There are 5 ways to turn a row about zero (a turn may also mirror it). The second row of each pair is the first, turned, with some noise. The first 45 pairs use one turn. New pairs use 2 turns, one after the other, and a turn may come again.
Some pairs, each with its turns in order after it:
[-45.1   2.2   9.3 -13.7  16.5   4.2  20.0 -35.9]
[ -4.8  16.8  32.0  -3.2   9.0 -44.3 -13.2 -28.3]
k_384

[ 35.7  25.4  22.7  12.7  34.1 -29.5 -38.9  12.0]
[-35.2 -41.5  -7.2 -11.5  17.2  30.3 -40.6  17.1]
k_63

[-23.8  14.3   3.0  35.8  16.9 -27.4  10.5  27.6]
[ 29.7  -9.1 -42.2 -14.9  26.7  -3.6  -4.6 -17.8]
k_704

[ 45.2 -29.7 -34.0 -36.2   1.8  46.4 -30.4 -17.5]
[ -8.2  24.9 -52.2  45.7 -45.2  25.9 -16.6 -20.4]
k_63

[  9.4  16.8  31.3 -27.3 -33.1  40.8 -36.9 -47.0]
[ 17.7  13.9  64.7 -25.0  17.4  45.8 -20.3  -4.8]
k_384

[ 28.8  13.1 -11.4 -22.4  25.8 -21.1  -5.8  35.0]
[ -0.7 -18.1  37.9  31.1   4.2 -18.4  16.2 -22.0]
k_329

[ -3.1  30.1   8.7 -32.2  25.0 -39.0  42.4   0.2]
[ 36.7 -14.1  -4.4  48.5  14.5 -42.8 -10.1  -6.7]
k_704

[ 24.1  -0.3 -12.8  -4.0 -22.2  25.4  -5.5  -6.3]
[-18.8  -5.2  -7.6  20.7  -2.7 -21.3  21.4  17.0]
k_812

[-42.6 -10.4  10.6  33.8 -33.1 -41.4 -11.0 -39.2]
[-15.9   9.6 -30.3 -18.1 -54.6  48.4 -18.0   8.5]
k_329

[ 22.3  46.8 -26.3   9.7  30.5 -21.0 -28.3 -18.5]
[ 3.3  8.0  5.9 -8.4 32.9 29.3  3.9 60.5]
k_812

[ 12.8 -20.0  -0.8  34.2 -21.8 -33.8  46.0 -40.7]
[-34.4 -15.7  15.1 -25.6 -13.4  37.2 -47.5  35.2]
k_329

[  6.3  27.3  34.2  -9.5  42.0 -32.6 -33.3 -28.8]
[ 50.5  20.4  37.2  17.8 -43.1  16.5   1.2  -6.7]
k_329

[-16.4   1.8   3.8  -0.7   1.4   4.0  44.6  29.0]
[  2.2 -16.3   2.0   1.6 -32.5 -33.9  23.2  -0.4]
k_384

[ 12.5  42.9   3.8  13.0  -6.1  38.0 -35.7  24.7]
[51.1  2.6 14.8  6.5 12.7 26.3 17.3 37.2]
k_384

[-12.9 -38.3  19.2 -46.3 -16.5  18.0  23.9   4.6]
[33.1  5.9 59.7 11.7 -8.4 16.9 -3.9 18.3]
k_704

[-36.8  35.3 -36.8  12.5  22.6 -37.6 -38.6  -3.4]
[ 35.0   3.6 -32.1  31.9  39.2 -27.0 -44.0   7.5]
k_384

[ -9.5  16.7  36.9  -8.4 -11.6  44.8 -19.8   0.4]
[-26.3  36.6  24.8  32.5  21.8   1.2 -20.6  -9.0]
k_63

[ 30.0   0.9 -22.8  25.4 -16.2 -26.2  -2.8   2.6]
[ -3.2 -31.5 -10.9 -27.9 -18.3  12.0   6.5 -28.0]
k_63

[ 32.9 -35.6   7.3 -37.1 -20.7 -37.2  11.2  -0.1]
[-46.2  11.7  51.5 -21.7 -14.7  -6.0  14.6   5.6]
k_329

[ 18.6  -0.7 -24.1  43.7  -2.4  46.5 -41.0 -43.5]
[  8.1 -32.5 -21.7  43.2  44.7   2.7  47.5  24.5]
k_812

[ 36.7 -13.4  -9.4  10.3  46.5  33.2  24.4  41.0]
[ 10.8 -35.4   2.1   0.2  13.0 -51.7 -49.8  21.9]
k_812

[  6.6 -30.3  34.1   4.9   8.5   1.3  17.7  31.3]
[  7.9 -11.9  24.0  -6.9  -3.0 -30.2 -22.4 -34.4]
k_812

[  2.8  25.2   0.3  -7.1 -38.2 -45.0  32.0 -19.4]
[-14.2 -33.2  21.9 -11.1  -2.5 -12.8  58.3  -4.7]
k_63

[ 46.9 -13.7   3.2 -36.1 -25.9 -47.2  -3.1 -39.2]
[-20.5 -47.8 -32.5  28.6  -1.7  29.2  52.4  -9.0]
k_63

[ 25.3 -36.1 -22.0  42.2 -26.8  16.9 -24.1 -32.9]
[-46.6 -15.4  12.3 -57.0 -27.0   4.6  23.6   3.0]
k_704

[-22.6   9.7 -10.1  -9.8  32.3 -35.1  -7.8 -12.8]
[ 25.8  20.0   2.9 -11.3  -1.0  41.4 -16.1  14.1]
k_812

[ 20.0 -15.5 -15.0 -41.3  28.6 -31.0  13.4 -25.8]
[  9.6 -30.4 -38.6  20.6 -18.6   3.2  23.5  36.2]
k_63

[-17.0  15.4 -11.4  44.0 -17.2  40.1  44.6  42.1]
[  5.0 -35.9  15.3   6.8 -13.3 -37.2  51.3  48.7]
k_384

[ -2.5   9.7  23.9 -28.1 -47.2  32.1  -9.9  43.2]
[ 20.8  41.3  11.4  23.9 -21.3  54.2  20.8  -6.6]
k_704

[-26.2 -29.2   1.8  42.9  -7.3 -14.0  38.9 -24.6]
[-13.3 -30.8 -21.9 -35.1 -18.2  26.3 -28.8  28.7]
k_329

[ 16.4  16.4  -4.0  39.8 -41.8  27.4  36.9  18.2]
[ 24.2  31.3 -11.7 -33.3 -40.0  -8.3  31.9 -33.6]
k_704

[-28.7  -4.7 -33.6  37.7 -11.4  43.1  38.7  27.8]
[ 39.1  45.3 -14.6 -59.8  -8.9 -12.3  12.9  13.6]
k_704

[-22.3  18.5 -38.1  42.5  18.2  -5.6  33.3  34.4]
[  5.1 -17.6 -29.2  24.3   0.7 -58.1  19.4  40.1]
k_384

[-28.0  14.8  33.4 -16.3  11.6 -46.3  23.6  29.6]
[ -3.4  19.7  26.6 -45.9 -15.6  20.5 -35.7 -26.7]
k_812

[ 15.2 -30.4  47.7   8.3  11.7   3.6   2.8  -9.0]
[ -2.2 -17.9  28.5  -8.1 -11.5  12.7 -35.0 -31.9]
k_704

[-39.1 -26.3  -8.6  27.8  38.7 -11.1  -2.0 -40.4]
[-16.4 -21.4   8.9 -41.5  48.3 -26.5 -26.3   8.2]
k_704

[ 44.8 -46.9 -39.0 -17.5  14.9  30.5 -28.5  29.2]
[ 14.3  14.4  -8.3  59.6  14.5 -58.7 -25.1  25.0]
k_812

[-40.7 -47.4 -36.2  -9.7 -11.8  11.5 -33.7 -21.1]
[-29.5 -15.7  27.0  52.7  36.7   4.7 -21.1 -24.3]
k_384

[ 38.9   1.1  34.0 -29.5  32.7 -24.4 -42.9  28.8]
[-42.5 -26.0 -47.7   9.2  36.2  17.8 -34.7  21.4]
k_63

[  1.3 -31.9  -9.4 -17.6  10.3  43.4 -32.2  36.6]
[ -0.9   3.8 -23.3   7.2  15.3 -55.8  43.2   8.1]
k_329

[ -9.7  33.8 -35.8  46.0 -28.8 -16.4  46.3 -40.5]
[-18.5 -16.8 -18.0   4.4  20.6  72.5 -56.7   9.9]
k_329

[ -9.6 -42.0 -44.8  17.9  16.1   7.9  10.9 -27.0]
[-10.2 -27.4 -20.0   4.1   7.7  15.6  11.6  61.5]
k_329

[ 11.8  31.0  -3.7  26.0  38.6 -29.1 -15.6 -12.8]
[ -6.9 -38.3  15.7 -21.0 -10.1  27.8 -26.1  27.5]
k_63

[-41.2  42.0  -5.4  -7.7  41.9  -5.8  42.0  42.3]
[ 42.7   7.6 -15.4  21.1 -35.7 -69.7  16.4   0.8]
k_384

[-39.8   3.1   3.5 -45.8  23.0 -29.0  35.6 -34.1]
[ 22.8   7.4   3.0 -15.4 -64.1  47.8 -15.1   0.6]
k_812

New pairs. What belongs after each?
[ 34.1 -13.1  17.5 -10.8 -46.4  26.8 -45.2  25.6]
[ 23.5  35.0   1.0  52.3  -3.1 -21.2 -35.0 -35.2]
k_384 k_63

[ 26.9  -0.2  -7.0 -39.9  25.5  41.6  12.5  29.8]
[ 15.5  33.0  -6.3 -13.5 -21.3  -7.8  39.6 -47.4]
k_384 k_704

[-33.6  -5.7 -21.5 -14.2  38.6  39.1 -22.4 -16.7]
[-23.8   1.0  -5.4  31.3  37.9  19.6  28.5  36.5]
k_812 k_384

[ 20.6  27.6 -21.3  13.7 -20.0 -17.2 -37.8  14.2]
[ -0.9  -2.3 -12.5  27.6  32.3 -36.7 -23.4  15.1]
k_384 k_812

[-27.6  -4.8  42.7  26.1 -20.4  14.9  34.0  44.3]
[ 39.9 -32.0 -28.4  25.2  11.9 -32.8  43.4 -10.0]
k_384 k_63

[-40.6 -35.9 -25.9 -23.4 -10.8  11.0 -40.8 -41.0]
[  7.6 -20.9  12.7  20.5 -53.4 -33.8  15.3  50.2]
k_329 k_384

[-10.1  13.5  10.2   2.0 -15.8 -18.1  -0.5   2.6]
[-7.4 12.9 12.3 18.0 -5.3 -8.9  9.8 15.8]
k_812 k_63

[  7.2  40.9  27.2  45.1   0.1 -37.0 -31.7   4.9]
[  7.4 -19.1  10.2  53.4 -18.7  20.7 -36.0 -40.2]
k_63 k_812

[-20.7   8.7 -24.3 -28.4 -41.0 -28.2 -14.2  31.8]
[-20.8   5.5  -3.9   3.3 -30.1 -18.6  48.8  36.5]
k_704 k_384

[-13.9 -12.6  11.0  19.6 -10.1   1.2  44.0  15.8]
[ -5.0   4.0  41.5  12.2 -19.7  -9.7  12.5  29.0]
k_704 k_812

[ 17.3 -23.5 -43.8  19.0 -22.1 -30.6 -41.2 -13.8]
[ 17.8 -55.7   6.6  10.4  24.6 -30.7  22.5  23.5]
k_329 k_384

[ 27.5  -1.1  -7.8 -45.5  12.2  37.2 -45.6   1.3]
[  6.0  -9.5 -15.7 -26.3  65.0   1.1   1.3 -32.5]
k_812 k_812

[ -3.3  37.8 -29.3   6.3  -3.4  34.3 -10.4  -9.3]
[ 30.0 -32.2  29.2 -23.0   8.6   7.2 -11.1  -4.9]
k_63 k_384

[-33.5 -25.3  11.7  21.7 -33.1 -13.0  29.3  19.6]
[ -7.2 -13.8   0.9  27.2 -32.8  17.0  48.8  16.7]
k_812 k_63

[-14.4 -14.1  21.1  29.0  -1.4  10.8 -44.5  28.8]
[-33.6 -10.0  -4.0 -12.6  27.7 -31.7 -38.7  -1.1]
k_812 k_704

[ 33.6 -12.6 -11.9  11.5   4.8 -22.7 -41.3 -17.2]
[16.9 28.2 17.4 44.9 17.5 -6.4  9.5 20.1]
k_384 k_384

[ 18.8  42.2   1.0  39.4  -0.8 -23.4   7.2 -39.1]
[ 17.7  40.9 -35.7  31.8  -6.8 -36.5  -9.9   4.6]
k_329 k_329

[ 47.4   7.6 -34.2  28.7 -31.2   9.2  22.5  18.7]
[ 16.6  25.8   2.6  23.2 -35.5  22.2  57.0  -5.6]
k_63 k_812

[ 19.6   3.7  -4.8   1.3 -43.5 -42.0  -0.5   2.2]
[ 29.2 -10.0 -14.9   6.9 -53.5   3.1   0.5  -7.6]
k_63 k_812

[ 20.5 -42.2  11.1  22.0 -43.4  -7.8  13.3 -28.2]
[-23.0  -8.4  31.7 -24.7 -27.6 -50.4 -12.5 -10.3]
k_63 k_704

[ 10.1 -43.1  -9.2 -20.0   4.4 -14.2 -45.4  -5.8]
[ -3.4  -7.4  26.3 -29.7  16.6 -43.1  20.9 -17.2]
k_329 k_63

[-46.0  45.4 -44.8  -3.2 -22.6 -26.6  11.8 -27.5]
[ -3.7 -61.1 -50.0  39.3   0.4  -7.7   2.4  10.8]
k_329 k_812

[  9.3 -38.8 -22.9 -25.7 -27.4  38.1  34.4 -36.4]
[-30.3 -13.9 -10.5 -50.3   2.8 -10.9 -12.3  64.4]
k_63 k_384

[-30.3   6.7 -34.8 -20.7 -10.2 -40.3  15.1  37.3]
[ -0.8  34.3   3.9  38.0  24.2  29.9  20.8 -34.4]
k_812 k_329

[-10.0  16.5 -10.0 -11.4  26.8  37.7   7.4 -33.7]
[ 25.8 -36.5  -4.2 -24.6  13.1  18.5  21.1  21.3]
k_63 k_384

[  8.5  -0.5  28.6  -7.6   5.8   2.0   1.0 -14.0]
[-20.8  -5.6   9.4  -6.4  14.2   7.8  -1.5 -18.1]
k_704 k_704

[ 25.0   1.8  26.3 -19.5 -14.8 -31.0  33.7   8.2]
[-24.9  10.6   7.2  -6.2 -17.9  -7.6 -41.1  31.5]
k_704 k_329

[ 19.7   7.7 -29.4  26.7 -20.4 -14.5   4.6  47.0]
[  4.7 -14.8 -36.6   0.1 -43.2  23.6   6.8  26.7]
k_329 k_329

[ 18.9  42.9 -42.4   0.9   7.4 -40.3  -0.8   3.0]
[-40.5   6.0 -16.3 -42.8   4.1  -2.9  41.9 -12.4]
k_63 k_329

[ 33.5 -45.3 -33.8 -19.4 -29.1   2.4 -41.7 -21.6]
[ -6.3 -45.8 -43.4  36.0  34.2  21.3 -10.0 -30.6]
k_384 k_812

[-36.3  40.7 -24.4  20.8 -15.7 -21.0  24.4 -34.6]
[-35.8  49.7  14.4 -29.9 -18.6  12.2 -15.6  27.8]
k_329 k_704

[  5.6  24.2 -40.8   2.9  -4.2 -34.1 -12.6  19.4]
[  6.3  26.2 -21.4   8.8  43.4 -25.1   0.7  12.4]
k_384 k_812

[ 36.4  -1.6 -30.1  21.5  36.7  24.8 -47.8   4.6]
[ 14.4 -44.4   6.6 -57.2  10.9  -0.1 -26.0 -26.6]
k_329 k_63

[  9.3   0.4  10.4  -0.3  -2.2 -14.1  28.6 -35.1]
[  0.8 -38.9  15.5   2.5  13.0  -4.6   0.3 -22.9]
k_704 k_704

[  2.9  -5.6  38.4  31.3  -7.0 -46.3  18.5   6.4]
[ 22.2  33.7 -14.7  22.0 -46.3  -0.7 -10.9  21.6]
k_384 k_812

[ 32.9 -27.6 -19.2  31.6  -1.8 -20.3 -26.0 -34.3]
[-27.4  24.7  38.9 -26.4 -37.8  -0.8   1.9  18.1]
k_63 k_704

[  6.1  20.0  42.4  -8.7  20.3  10.8  46.6 -21.9]
[-14.0 -39.5  21.3   1.4  17.3  54.8  11.2   2.3]
k_704 k_63

[  0.4 -12.1 -30.7  15.9  47.6   7.3 -34.0 -39.9]
[ 10.3 -16.8  30.2  16.5  -0.9  51.4  29.3  36.9]
k_63 k_384

[ 20.4 -37.8 -41.6 -25.9 -45.1 -23.3  46.3 -10.5]
[-42.8 -34.1  10.2 -30.0 -11.7 -29.4  58.1 -24.8]
k_812 k_63

[-32.7 -27.7  42.0 -34.8  35.0 -13.9  -4.8   1.3]
[  7.9 -29.0  34.6  32.4 -31.4  35.8  33.7   9.3]
k_384 k_63

[ 19.4 -41.7  -4.7 -19.9  -0.5  47.6  34.1  -0.9]
[ 26.4  44.7   5.0 -16.2  14.2 -20.4  45.6 -20.1]
k_812 k_812

[-17.7  -7.5  12.8  15.3 -38.5  13.6  26.7  25.6]
[ -5.7 -41.8  12.0  19.5   3.1  11.7  16.4  35.7]
k_63 k_63

[-22.3  43.4 -26.5 -21.9  29.7  -5.7 -37.9 -41.3]
[ 41.0  58.7  -2.3 -10.1  -5.6  46.9  14.0  -9.5]
k_63 k_704

[ -7.6  -7.7  27.5  27.2  -4.1  35.0 -47.3  13.7]
[-16.0  52.3  21.0  30.0 -18.7   5.1  -8.2  16.9]
k_704 k_63

[ -6.2 -18.8 -12.8 -22.7  32.8   2.0  20.0  46.9]
[-15.1 -31.4  30.0 -38.1 -18.1   1.7   6.4  28.0]
k_329 k_329

[-21.1  36.8 -44.8   9.8   2.0  -0.4 -12.2 -13.7]
[ 36.4  -3.4 -35.3   6.9  21.0 -31.3   0.6  23.7]
k_704 k_704

[-17.3 -11.8  18.5 -39.6 -26.8 -20.0 -37.6  -8.4]
[ 15.1  26.6  13.1 -37.9  -0.2   2.3 -43.5 -22.3]
k_704 k_704

[  9.9  24.6 -15.9  33.8   9.3 -17.6 -19.9 -36.2]
[  2.6  35.9  -2.9  36.3  21.1  -7.6  -1.8 -29.3]
k_63 k_63

[ 30.1   2.2   6.6 -31.7 -29.9 -18.2  35.7  -7.2]
[-46.6 -18.8 -14.7  -9.3   3.4 -38.5  -2.8  -5.8]
k_63 k_384

[ 36.2 -26.4 -12.1  16.2 -32.6  -4.6 -47.4  22.0]
[  1.5  37.2   6.0 -50.6 -17.5   6.9 -29.9  33.3]
k_384 k_704

[-23.2 -24.0  -3.4   4.5   2.5  34.8 -32.4  46.2]
[ 51.2 -30.6  22.0  12.5  -7.1 -14.2 -24.3 -24.6]
k_384 k_63

[-47.2  30.9 -24.8  11.8  33.3 -16.8 -24.2  -3.6]
[-23.6  -0.4 -15.9   4.4  34.5 -15.0 -33.7  49.5]
k_329 k_329

[-38.1  -3.4  42.2 -29.3  42.3  -0.3  42.0 -17.0]
[ 12.1   3.1  33.7 -45.6  44.3 -36.3 -31.7  -4.9]
k_63 k_812

[ 21.2 -35.6 -10.8  43.4   0.7  11.0  14.0 -20.2]
[-10.6  26.0 -34.0 -42.4  23.4  -2.0 -14.5  -1.7]
k_329 k_63

[-35.1 -15.9  -3.3   9.8  23.6  33.2  25.0  44.3]
[-58.4  -9.0 -28.2  12.3 -18.8   5.2 -26.4  -4.2]
k_704 k_63

[-18.0 -26.6  45.0  47.1  37.1 -12.4 -29.4  43.6]
[  8.0 -14.3   8.2 -14.5 -21.2 -84.5 -18.0  31.3]
k_384 k_704

[ -2.5 -42.7 -10.6 -35.8 -18.3  14.2  42.5 -17.2]
[ 16.7  -2.1   3.1 -51.4   0.9 -26.2  34.7  34.5]
k_63 k_812

[-26.2 -12.7 -15.1 -31.3 -47.7  -5.8 -15.2  15.9]
[ -0.7   8.5   8.9 -12.4 -33.5 -15.8  53.6  18.7]
k_704 k_384

[ 43.8 -45.4 -18.4  -8.1 -44.6  22.2  38.3 -42.8]
[-12.5 -10.6   8.0  18.6  66.9 -34.5  57.1 -25.4]
k_704 k_63

[ 41.9   0.1   0.0  10.3  26.6 -12.5  39.1 -29.3]
[-35.8  32.0 -30.6 -20.0 -16.6  28.5 -17.3   8.8]
k_384 k_812

[  4.8 -32.7  24.5  17.0  47.1   2.3 -17.3  28.6]
[-55.6  -4.7  26.5  -6.4 -31.1  -4.8  -9.8  -2.5]
k_329 k_329

[-18.2  26.1  25.7 -27.6 -10.6  -6.7  32.8  -2.0]
[-18.0 -16.3 -16.3  -4.3 -10.5 -27.8 -14.0 -42.6]
k_704 k_704

[ 32.4  -6.0 -40.6  20.5  10.5   6.2   3.2  20.0]
[ 12.0  35.8  13.3 -19.8  18.5  -8.1 -31.9  17.0]
k_812 k_812

[-25.1  35.4  44.2 -37.1 -37.6  33.2 -11.3 -20.1]
[  9.9   0.9 -71.3 -48.0   9.9  22.6  -1.8  17.9]
k_812 k_329

[-39.9  15.9  11.3  11.4  39.6 -38.7  27.6  35.3]
[ -4.9 -60.2 -13.6   6.9 -12.8 -39.5  37.9  16.2]
k_384 k_704

[-42.3  14.0 -31.5 -13.0 -40.8  18.0 -15.1  35.4]
[-38.6  11.7  -4.5 -34.1 -36.2  49.0  -4.7  21.0]
k_63 k_812

[ 46.4  40.6 -27.0 -43.5 -25.3 -22.6 -29.1  -6.3]
[ 16.5 -29.8 -30.9  -6.1   9.0  -4.6  -9.1 -76.1]
k_812 k_329

[-40.6 -15.8 -24.2  10.9 -15.6   1.7  33.8   7.4]
[ -2.0  -8.7  56.3  -2.3  16.1 -15.1   5.4 -13.1]
k_704 k_329

[-10.4  27.3  24.4  23.8  32.3 -36.6   4.5  43.9]
[  9.9 -27.7   4.8  29.2  18.3  39.2 -41.1  34.2]
k_63 k_704

[  6.7  -3.2   4.6  44.5  30.4  13.9   8.5 -47.9]
[ -3.8  34.7  -1.1  -3.9  -7.6 -54.2 -30.3  17.3]
k_63 k_329

[ -3.1  12.1   2.5 -43.0 -16.4 -33.2 -34.5 -28.1]
[ -3.3 -34.9 -46.8 -19.5 -16.2 -12.5 -27.3 -21.5]
k_63 k_812

[-17.8  11.0  -9.8  24.8 -10.1  33.4 -11.3 -33.1]
[ 32.8  12.3  11.1  -1.4 -19.6 -33.7 -21.8 -20.0]
k_704 k_384

[-44.0  15.9  31.6  13.9 -13.4 -45.5 -43.2   5.1]
[ 22.3  59.8  54.5 -10.4   4.9 -17.5   2.0   9.4]
k_812 k_384

